There are 10 hidden switches. A switch that is on adds its own fixed numbers to the row, and there is some noise. The rows also spread widely along 13 directions, which tell nothing about the answers.
Known rows, each followed by its switches (1 for on, 0 for off):
[ -6  16  -2  10  -1 -15 -13   7  -9 -11 -14   3  -1   0  -6  -9   3  19
   7  -2  21  -5 -15   6 -30  -9  -9 -17 -13]
0 0 0 1 1 1 1 0 1 1
[ -2   7  -1  -6   6 -10   3   6 -19   8  23   9 -15 -16  10   6 -30   2
  10   8  -2  -1   3   3  26  -7  12   5  10]
0 0 0 0 1 1 1 0 0 0
[ 10  12 -32 -10  -2  10  21   4  -2   7   5 -21 -23   8  26 -14  -5   5
  28  24  14  21  -6  -1  19 -11 -17  -9 -24]
0 0 0 1 1 0 1 0 0 0
[  0  11 -12  -4  12 -18  -9 -16   1  10  -5  13  -5  -7   0 -24  -7  20
   9  -4  -8  20 -23  -4 -16  -7  -7  25  11]
1 1 1 1 0 1 1 1 1 0
[  0  -3 -15  13  12 -19  -6  11 -22   1 -10 -12  12   0   6  -1 -35 -25
 -11   5  -7  -2  16   7  15   7   0  14  -8]
0 1 1 0 1 0 1 0 0 0
[-12   1   1 -18  17 -23   0 -17  -8 -12  -2  26 -12   2   5  13  -8  22
  -3 -21   0  12  -8  12  -5   4   8  16   7]
0 0 1 0 0 1 1 1 0 0
[ -1  -3  -5 -26   4  -5   0  11  -9 -13   4   5 -15   6  12   9 -18  14
  -5 -12 -15  -3   6  12 -10  -5  14  -1  -1]
0 0 1 0 1 1 1 1 1 1
[  6  14  -9 -14   0  -8  -8   2  10  10  14  23 -10 -33  -5  10 -17  26
  13   6  -1  -1  -8  -5  13  -5   3  14  -6]
0 0 1 0 1 1 0 0 1 1
[ 22 -12   3 -18  14  -4 -19   0  -3   4  18  -2  -5 -20  -4   3  -7   6
  -5  -6 -24  -2   8   0 -13   3   4  -4  -1]
0 0 1 1 1 1 1 0 0 1
[ 22  -7  -2  -1  16   1  -6  -1 -18   2  10  -1  -4  -4   3   5   4   6
   2 -10  -4   8  -4   8 -15  -2  -8  -9 -12]
0 0 0 1 0 1 0 1 0 1
[  5   5 -21  -8   2  -4  -6  12  -3  -6  -7   2  -5   4  17   8  -5  10
  12  -3  -7   3   3   4 -10  -9  -4   3 -24]
0 1 0 0 1 0 1 0 1 1
[ 16 -17  -3  -3  12  -1 -17  -3  -1  -5  15  -6   1  -1  16  15  -6 -15
  -5 -13 -41  -5  22  -4   6  15  14  21   8]
0 0 0 1 1 0 1 0 0 0
[  6  -1 -17 -12   7  -4  -4   1  -6 -19   2 -14 -11  -4  12   3  -8   1
   1   2   1  12  10   6   3  13  -5   2  -9]
0 0 0 0 1 0 1 1 0 0
[  3  -3  -7 -18   3  -2   1   0   9   0   9  -4  -7  -1   4   2  -7   5
   9  -3 -12   3  14   6  22   7   7   0 -11]
0 0 1 0 1 0 0 0 0 1
[  9  -8  -7 -18   8  -5 -12  -8   8  -5   2 -19 -14   1  11  -9 -10  -7
  -9   7 -16   4   3  -7  -4   7   2   8  13]
1 0 1 1 1 0 1 0 0 1
[ 11   0  -7  -1   4  -5 -15   9 -10   0  19  -9  -4 -22  -2 -10 -16   5
  15   6 -16  -5  11  -2   9  -3   6  -6  -7]
1 1 1 0 1 1 1 0 1 0
[ 18 -12  -3 -31   7   9 -26  -7  13  10  17  -7 -19 -21   6 -19   8  12
   1   2 -38  23  -3 -19 -33 -10  -4  11   9]
1 0 1 1 1 1 0 0 0 0
[ 17  10  -3  18 -12   8   1  13   8   1   7  -6  14  -8 -19  -5 -10   1
  -5   4   4 -42   0   3   6   4   3 -23  -1]
1 0 1 0 1 0 1 0 0 0
[  7  -5  -6   5  -5  -3 -14   6   7  -5   2  -6   9  -7   1   5  -8  -1
   6  -1 -19 -15  16  -6   3   6   9   6 -14]
0 1 1 0 0 0 1 0 0 0
[ 26  -9  -6   4  19 -15  -5  -4 -28  20  12  -3  -4 -16   8   3 -25  -7
   4   8  -2  14  -3   3   4 -11  -9  11  -9]
0 0 1 0 0 1 1 1 0 0
[ -1  -1  -3   4 -10   0 -15  15   8  13   1  -6   8  -2  -6 -18 -20  -4
  -1  -4 -28  -9  11   1  -4   0  10  11   4]
0 0 1 0 1 1 0 1 0 1
[ -6  20 -16 -14  -8   7  -3  14   9   6   4  14  -4 -29  -7  -7 -20  22
  -1   9  -5  -6  -5  -7  -4 -11   1   6   4]
0 1 1 0 1 0 0 0 0 0
[ -1   5 -14  -3   1  -2   7  13  -6  -9  -6  -4   3   7   1  -3   0   0
   2  -4   4   2   9  15   6   6  -6 -11 -20]
0 0 0 0 1 0 0 0 1 0
[-19  18  -5 -13 -15   1   5  25   8  17   9  17  -2 -20  -9 -11 -15  24
  20   5  -9   0   9   2  13 -12   9  -2  -8]
0 0 0 0 0 1 0 0 0 1
[ 18  -3  18  15   2 -23 -32 -34  14 -10  17   2  -2  -8  -9   9   9   4
  17  -7   1 -22  -9 -11  16  19  15   5   6]
0 1 1 0 0 1 0 0 1 1
[ -3   9 -12  21  -2 -16 -14   8  -3  -1  -6   0  12  -7  -2  -2 -21  -6
   1   2  -5 -14   3  -3   6   8   3  21  -4]
0 0 1 0 1 1 1 0 1 0
[  0   0 -24  -6   7   0  -1  12 -14   5   1  10  -9   6  25  11 -11   5
  15  -7 -18  18   6   3   0 -13  -1  18 -23]
0 1 0 0 1 1 0 0 0 0
[ 17   7 -26 -20  -2  12   6  11   0   5  -1   9 -10  -7  16  12  -5   9
  -8   9  -4   5 -16  -8 -19 -14 -13  11  -9]
0 0 0 0 0 1 0 0 1 0

New rows. What belongs after each?
[ 20   2 -33  -9   1  18   5   9  -6  -6   2 -21 -18   7  30   3   0   0
  14  15   0  14  -1  -7  -3 -10 -14  -6 -30]
0 1 0 1 1 0 0 0 0 0
[  5   8  -5   0  -1 -18  -4 -11   7  -3   0  -8  -4   2  -2 -10 -13  -4
   0   6  12  -7  -9   6  13  13  -2   3  13]
0 0 0 0 1 0 1 1 1 1
[  2   0  -8   5   7  -5 -21   9  -3   0   2   9  11 -17  -7  -5  -8  11
  -1 -17 -29   3   9   3 -13   6   6  19  -5]
0 0 1 1 1 1 0 1 1 0
[  3   0   9 -13   2  -7 -17  -5  18   2  23  18   1 -15  -6 -11  -2  23
  12 -21 -42 -10   9   1   5   7  26  10  22]
1 1 0 1 1 0 1 1 1 0
[  9   0  12   7   9 -17  -5 -27   5 -12   4  11   0  14  -3  13  15   7
   4 -19  10 -17 -13   6   8  16   8  -9   3]
0 1 0 1 0 0 0 0 0 1
[ 21   5 -14   8 -19   5  -9   7  19   4  -1 -25   3   4   2 -18   1  -1
  18  13  -3 -13   1  -3  -4   0  -8  -9 -17]
0 0 0 0 1 0 1 1 1 1
[ 12   0  -8 -18   0   8 -10  -7   5   1  19  12 -25   2  27   6   0  25
  22  -9 -27   8 -10 -11 -18 -19  12  12   4]
0 1 0 1 1 1 1 1 0 0
[  1  -9  14  -5   8 -16  -5  -5   2 -10   8   3   8  10  -9  -6   6  -3
  -6 -23 -20 -14  13  17   7  17  15 -10  13]
1 0 0 0 1 0 1 0 1 0
[ 22  -7 -10 -22   6   3 -16   6   5   0  21  -2  -9 -32   1   7 -14   9
  -2   5 -25  -2  11  -9  -4   2   3   6  -3]
1 0 1 0 1 1 1 0 0 0
[ 15  -6  -9   4   2   1  -9   9 -10   9   9  -7   3  11  14 -15  -9  -6
   9 -10 -34   0   5   3 -10  -7   9   7   0]
0 1 0 1 1 1 1 1 1 0
[ -8  -4  15   8   8 -29 -19 -27   7  -4   1  10   2   9  -6  -4  -5  -2
  -3 -19 -14  -9  -6   0   2  17  17  18  26]
0 0 1 1 1 1 1 0 0 0
[ -6   3  -9 -15   7 -23  -4  -8 -10 -22 -11 -12 -11  10   2 -13  -6   3
  -4   0  17   8  -6  10  -7   9  -6 -12  -7]
0 1 1 0 1 1 1 0 1 0
[  4  13  -6  -6  -9  -1  -9 -12  29  -1  13   5  -2 -14  -8 -12   8  13
  12  -1 -11 -11  -5  -9   9  15   4  10  15]
0 0 0 0 1 0 1 0 1 0
[  2  -3  -4 -26  -5   4   0   2  17  12  17   3 -13  -7   7  -8 -10  10
   8   0 -29   0   7  -4   8  -8  14   6   9]
0 0 1 0 1 0 1 0 0 0
[  7   1  12  20   1 -15 -23 -10  -9  -1  21 -19   0 -20  -8 -16 -22 -16
   0  11  -9 -17   2 -11  16  13  14  12  32]
0 0 1 0 0 1 1 1 1 0
[  1  -9   0 -16  12 -10  -7  -7  -7  -2   4   0  -4  10   2 -12  -2   1
  -2 -17 -20   7   4   9 -12   2   5  -3   4]
0 1 1 0 1 1 1 0 0 0
[  0   9 -26  -7  -4  14  12  21  -9  -3 -15  -2  -3  22  12  -9 -12   1
 -14  -4  -7  -6  -9   5 -23 -14  -6  -5  -8]
1 1 1 0 1 1 0 0 0 0
[  4   7 -21   0   4  11   0  20 -21  22  12  -8 -10 -16  20 -19 -14  -4
  14  18 -21  24   1 -12  -1 -23  -7  17  -2]
0 0 0 1 0 1 0 0 1 0
[  8  -4  -5   3  11 -12 -15  -2   1  -6   2  11   8  -2  -1   5 -12   6
  -9 -21 -28 -12   2   4  -9  12  13  21   9]
1 0 1 1 1 1 1 1 1 0
[  4   5   1  -3   5 -16 -20 -16   6  -7   3   3  -2  -7 -12 -18   0  14
   3 -10  -3   1 -11   1 -10  11   3   3  10]
0 1 1 1 1 1 0 1 1 0
[ -7  13 -17  -4  15 -14 -13  -1 -16 -27 -16  -4  -5 -18  -4  -3  -4  12
 -16   5  21  11 -12  -3 -29  10 -17   4  -5]
0 0 1 1 0 1 1 0 1 0
[ 14  -9  -3 -11  26  -8  -7 -21  -4   4   9  -2   0  -4   4   1   1 -16
 -16 -10 -22  11   1  -1   1  20  -5  23  26]
0 0 0 0 0 0 1 0 0 1
[  8   3  -5  -9   2 -12   1  -9  20  14  -8   8   8   5 -12  -5  -9  -3
 -14  -4  -3  -8  -9   6   7  13  -4   9   9]
0 0 1 0 1 0 0 0 0 1
[  0  13 -27   2 -13   3  -3  16  10  11 -10   1   3  -4   2 -19 -14  19
  17   6 -11   3  -3  -6 -12 -10  -4  11 -20]
0 1 1 1 0 1 1 1 0 0
[ -1  -5  10 -17  13  -9  -1   4 -11  29   9  17  -1 -11  -6 -18  -4   7
  -1  -9 -19  20  -2  12 -15 -23  -4  -4   9]
0 0 0 0 1 0 0 0 0 0
[ -7   0  18   7  13 -22 -10 -35  -9  -6   9   8 -18   5  10   7   4   4
   8  -5  12   7 -20  -5   7  -6   8   9  19]
0 0 1 0 0 0 0 0 0 0
[-11  18 -17 -17   1  -4  -8   6  10   2  -2  26  -1 -20  -6  -9  -4  30
   5 -12 -13  17  -6   4 -13   1  -5  23   1]
0 0 0 0 1 1 0 1 1 0
[  1   1  -6 -18   7 -11  13  -6   8   4 -12  21  -1  26   4   3  10  18
   1 -22  -3   3 -12  14 -16   1  -3  -2 -10]
0 0 0 1 0 1 1 0 0 1
[ -9   2 -10  -1   8  -8 -10   6  -7   6   1   8   1  -8   8  -1 -21  -1
   0  -5 -23   7   9  -2   7  -4   9  25   3]
0 1 1 0 1 0 0 0 0 0
[ -1  -2 -24  -3   3  -7   4  10  -9 -11 -25  -5  -1  23  19  12  -7 -10
 -12  -2   7  10   1  10 -11   0 -14   8 -23]
0 0 0 0 1 0 0 0 0 0
[ 12   8   0   6 -11  12  -5  -6   8   5  23  -6  -8  -8   4  -8   0  -1
  11   8 -11 -17  -8 -18   5   0   7   3  20]
0 0 0 0 0 1 1 0 0 0
[  7   3 -19 -33  13   2   1  27 -13  -7  -1   8  -1 -31  -8  -1   0  25
  -8  -1  -5  15   8  10 -32  -3 -15 -16 -25]
0 0 0 1 0 1 1 0 1 0
[  0 -12   8 -28   3  -2 -14  -3   8   8   4   4 -15  -2  11  -1   0   7
  -4  -4 -28  11  -1  -8 -24 -20   7  10  10]
0 0 1 0 0 0 0 0 0 1
[ -2   5 -30 -29  23  -4   4   5  -8  -1  -7  -4  -5 -14   4  -7 -14   3
 -13   1  -8  30   8   9  -3  11 -18  15  -6]
0 0 1 0 1 0 1 0 0 1
[  9   6  -8  -8  -4   0   4   8   4   4  -9  12   7   6  -9  -4   0  10
 -12 -11  -3 -12 -12  10 -19  -4  -5  -8  -7]
0 0 1 0 1 1 0 0 1 0
[-10   6   1  -2   1   5   9  18 -21 -20   0  -6  -1  16   3  -6   0   1
 -10 -13   0 -16   6  18 -14  -5   8 -28   6]
0 0 0 0 1 0 1 0 1 0
[ 10   8  -1   3  -2  -6  -7 -15  10  17  -4   9  -3   6  -3 -10   0   6
   0  -2   3  -4 -27  -4 -17 -10  -8   6   7]
0 0 1 0 1 1 0 0 0 1
[-12   2  -7 -24 -12   6 -15   8  23 -13  -5   6 -15  -3   8  -4  -1  28
   1  -6 -22   4   0  -7 -30 -13   9   9   0]
1 0 1 0 1 0 0 1 0 0
[-30  15  -6 -32  -3 -14   1  -6  17  -7 -11  14 -13  -8  -5 -19  -1  23
  -4   0   1  18  -9  -1  -7   0   1  14  15]
0 0 1 0 0 0 0 0 1 0
[  6  -6   4 -27  11 -14  -1  -7   3   9   5  19  -3  -5  -3   0   1  17
  -1 -16 -16   5  -4  11 -11  -9   4  -1   1]
0 0 1 0 1 0 1 0 1 0
[ 19   2 -16 -15 -11   8   1   2   9 -11  -1 -20  -9   4   7  -6   2  -6
  -7  18   9  -9  -9  -8  -7   1 -10 -13  -2]
0 1 0 0 0 0 0 0 1 0
[-11  10 -12  -5   2  -9  -9   4   4  -4   9  14  -5 -13   6  -2  -6  17
  21  -7 -19   6  10  -2  12   8  12  19  -4]
0 0 0 1 1 1 1 0 1 0
[  0   2  -4 -13 -13 -11   0   2  21  -3  -5  13   3   6  -5   2   2   8
  -1  -7  -7 -11  -1   3   2   9   5   5  -4]
0 0 0 0 0 1 0 0 1 0
[ 10 -11  21  -1   1 -17 -12   1  -2   5  12   9   7 -11 -13   3  -4  12
   6 -12  -9 -12   6  11   0  -8  15 -13  -7]
0 0 1 0 0 0 0 1 1 0
[ 18 -10 -14 -33   6  10   9   2  -4  -3  26 -20 -26   2  20  -5   0   2
  16   5 -15  16  15   3  15   4   2 -17 -11]
0 0 0 1 1 1 1 0 0 0
[ 11  -2  -7 -15   0 -31 -23 -17  20 -15  -7   1   1  -9  -8   3  -8   0
  -8   1   3  -8  -3  -3  -2  27  -3  12   1]
0 1 0 0 1 1 1 0 1 0
[ 23 -12   7  -5  14 -14  -9 -23  -5   4   3   4  -5  14   4  -3  22  10
  13 -16  -2   8 -14   5 -25  -8  -8 -16 -14]
0 1 0 1 0 1 1 0 0 0
[ 17 -18   7   1  12 -14 -12   3 -26  22  18 -13  -7 -11  17  -3 -24 -16
  13  11 -20  18  13   1   5 -23   2   8  -2]
0 0 0 0 0 0 1 1 0 0
[  2  21 -15  10  -8  -6   6  -5   0   5  -2   0 -10   0  10 -11 -14   9
  16  20  17  -8 -25 -11   9 -17  -4   4   3]
1 1 1 0 0 0 1 0 1 0
[ 11   0 -28  -5  -3  17   6  17  -1 -15   1 -11  -2   7  23  14   3  -2
   4  -1 -18  -6  14  -4   1   4   0   6 -19]
0 0 0 0 0 0 1 0 1 0
[ -3   6 -27  -9 -10  -3   5   6  28  25 -20  10   7  18   8 -23  -6  11
  13  -4 -27   9  -5  -3 -10 -12  -5  21 -17]
0 1 1 1 1 0 1 0 0 0
[ -8  11 -14  -3   0 -11 -12   7   9 -15 -14  -6   6 -17 -12  -5  -8   7
  -9   8   6  -3   3  -3  -2  18  -5   7  -8]
0 0 1 1 0 0 0 0 1 1
[ 21  -7   5   5   8   1 -10   6 -22   8  13  -8  -5  -8   3   6  -5  -7
   0   4  -1  -2  -3   0 -12 -13  -7 -12  -6]
0 0 0 0 0 1 0 0 0 1
[ 13  -4  -5   8   4  -4 -16   5  -1 -15   4 -15   2  -9  -2   9 -10   1
   1  -3  -3 -11  14   4   8  16   6  -4 -16]
0 0 1 1 1 0 0 1 0 1
[ 10  -1  -7 -15   0 -14  -6   4   2 -19 -14   0  -7  -6   0  10   2  26
   2   3  24   5  -5   8 -27  -5 -13 -21 -34]
0 0 0 1 0 0 1 1 0 0
[  8  -3  -8 -10   9 -12  -3   4 -11 -15   4  -5  -3   2   7   1  -9   5
   3  -9  -6  -2  11  14   5  10   7  -9  -9]
0 1 0 1 1 0 1 1 1 0
[-16  -5   4 -22  -5  -4 -13  12   5  12   1  11  -8  -6   9 -11  -9  15
   8  -3 -33  14   7  -7 -19 -29  13  12   1]
0 1 1 0 0 0 0 0 0 0
[ 15  -5 -23 -22   5   3   7  10   0  -2   5   0  -7   6  14   3 -14   7
   1  -9 -25   4   7   9   3   2   4  10 -11]
1 0 1 0 1 1 1 1 1 0
[ 11   2 -16 -10 -13 -11  -9  29   6   5   6   7   5 -26   3  12 -38  10
  10  11 -16 -16  19   3  15  -5  11   9 -21]
0 1 0 0 1 0 1 1 1 0
[ 16  -7  18 -13  -6 -34 -11 -23  16  14   9  11 -11   5  -3  -8 -11   8
   8   0   2  -8 -19   3   4  -3  10   1  15]
0 0 0 1 1 1 1 1 1 0
[ 15   5  -5  14  -5  -6  -5  -1   5  20   0   6   4   0  -1 -12  -4  12
  16   0  -2  -3 -15   2  -4 -17  -3   1 -12]
0 0 1 1 1 0 0 1 1 0
[ 12  -4 -11 -14  -7  10  -2  12  10  -1  15  -5  -9  -8  11   4 -21   7
   2   2 -27 -13  13  -3   8  -2  15   7   2]
1 0 1 0 1 0 1 1 0 0
[ 15  -3  -8 -16   1  -4 -17  -3  17  -2  12  -8  -8 -17  -2 -10   0   8
   8   4 -19   3   7  -9  -5  11  -1   2  -1]
1 0 0 1 1 1 1 0 0 0
[  7   3   9   8 -13  -9 -14   1   8   2   5  -5   3  -8 -13 -15  -2   9
  12   2   2 -12  -3   0 -12  -3   1 -14  -3]
0 0 0 0 0 1 1 1 0 0
[ -3   1   1 -15   4 -21   7   3  -9  -6   2   2  -9   5   1  -2 -14  10
   7   0  13  -2   5  17  13  -1   6 -24 -12]
0 1 0 1 1 0 1 0 0 0
[-12  -7  22 -29  -8 -12 -17   6  13   5  10  10 -10 -13  -6 -11  -3  16
   0  -5 -22   2   9   2 -17 -16  15  -9  14]
0 0 0 0 1 0 0 0 0 0
[  6  16 -36 -11   2  24   1   8   1  -2  10 -12 -10  -6  13 -16  -9   0
   3   2 -20  13   2  -6   4  13  -7  18   8]
0 1 0 0 1 1 0 1 0 1
[-12  25 -19  -3 -18   1   6  10  21   5  -3  -1  -2 -15 -13 -30 -17  16
   6  20   5 -12  -9 -11   8   5   0   3   9]
1 0 1 1 0 1 1 0 0 0
[  5   2  22   5   0 -25  -9 -15  -1  13  17  -2  -4 -13 -19 -16 -15   4
  10   8  11 -16  -7   1  19   3  12 -17  15]
0 0 1 1 0 1 1 0 0 1
[  9  -4  -1 -24   9  -1  -9  -3   4 -14  27   1 -13 -22  -3  -1  15  22
  20  -8 -19   7  17   1   8  11   7 -11  -9]
1 0 0 0 0 1 1 0 1 0
[ -4   5   0   3 -10   1  -7  16  -1  -4   4  -1   2  -5  -8  -8 -15   9
   1  -7  -8 -14   9   7  -2   0  12  -8  -4]
0 0 1 0 1 1 0 1 0 0
[ 18  -6   3  -7  17  -1  -8 -31  -4   3   9   6 -16   0  15  11   8  -1
 -11  -3  -5   9 -28 -14 -19 -10  -6  19  24]
0 0 1 0 0 0 0 0 0 0
[-16  20  -3  -3 -11  -8  -9  -3  13 -12   0   3 -16 -11  -6 -16  -6  26
  14   8  15  -6 -14  -7  -5  -4   4  -6   5]
1 0 1 0 1 1 1 0 0 0
[  0  -1   0  26   2 -21 -24  -3  -7  -2   0 -12  12  -2  -2 -10  -5 -14
  13  -1  -5  -2  10   1  12   8   2   7  -7]
0 1 0 0 1 0 0 0 1 0
[ 22 -14  -1 -26  -4  -1   6  22   4  17  11  -6   5  -6 -10  -6 -28 -10
 -20   5 -24 -21  15   9   2   1   9 -17   0]
0 0 1 1 1 1 1 0 0 0
[ 10   6  -2  13  15 -16 -25 -27 -11 -12   2  14  -8  -2  10  12  10   7
   6 -13   5   6 -25  -7 -18   0  -6  20   6]
0 1 0 0 1 1 0 0 1 0
[ -8   2   1  13  -2 -21 -23  -8  12   8  -2  15   4   3   4 -13  -6  17
  25 -15 -27   0  -2  -2  -3 -12  14  25  -1]
1 1 1 0 1 0 1 1 1 0
[ 15  -6 -18 -16  -2  -1  11   8   2   6  -1  -8  -9  13  19   1  -9  -4
   6  10  -8   4   3   1   9  -8  -2  -3 -18]
1 1 0 1 0 0 0 0 0 0
[  4  15 -20   1  -3  15   5   9   9  -9   2  12   0 -11   2  12   9  21
   9  -4   0  -7  -1  -3   0   2  -5   1 -16]
1 0 0 0 0 0 0 0 0 0
[ 10  -3  -6  -1  -7  -5  -8  16   9   1  -9  -8  13   4  -5 -13   4   2
   2  -5 -14  -9  10   7 -18   0  -4 -14 -20]
0 0 0 1 1 0 1 0 1 0
[ -6  16 -12   1  -9 -16  -9  12   7  -5 -10   0  10 -11 -19 -23 -31   5
 -12   4   0 -20  -4   5  -3  10   4   5  13]
1 1 1 0 1 1 1 1 1 0
[  0  13  -7 -36   7  -9   6 -16  16  -4 -14  14  -8 -10 -16 -16   7  21
 -30   2  17   9 -33   0 -30   6 -17  -1  23]
0 0 1 1 0 0 0 0 1 0
[ 11  -2  12   8  14 -23 -24 -27  -6 -19  13  -9 -10  -6  -2   2  12   9
  18 -10  12   4  -2   7   4  14  -1  -7  -1]
0 0 0 0 1 0 1 1 1 1
[ 10  -1 -14 -17   8  10  -2  12 -15   0  17  12 -13  -6  23  12 -18  11
   2 -12 -31   3   4   2 -11 -12  11  13   5]
0 1 0 0 1 1 1 1 0 0
[ 18   6 -30  -9  12   1  -2   4  -1 -14 -20  -8   9 -10  -3   3  -7  -1
 -30   5   5  -3  -8  -4 -28  16 -21   5 -10]
0 1 1 1 0 0 1 0 0 0
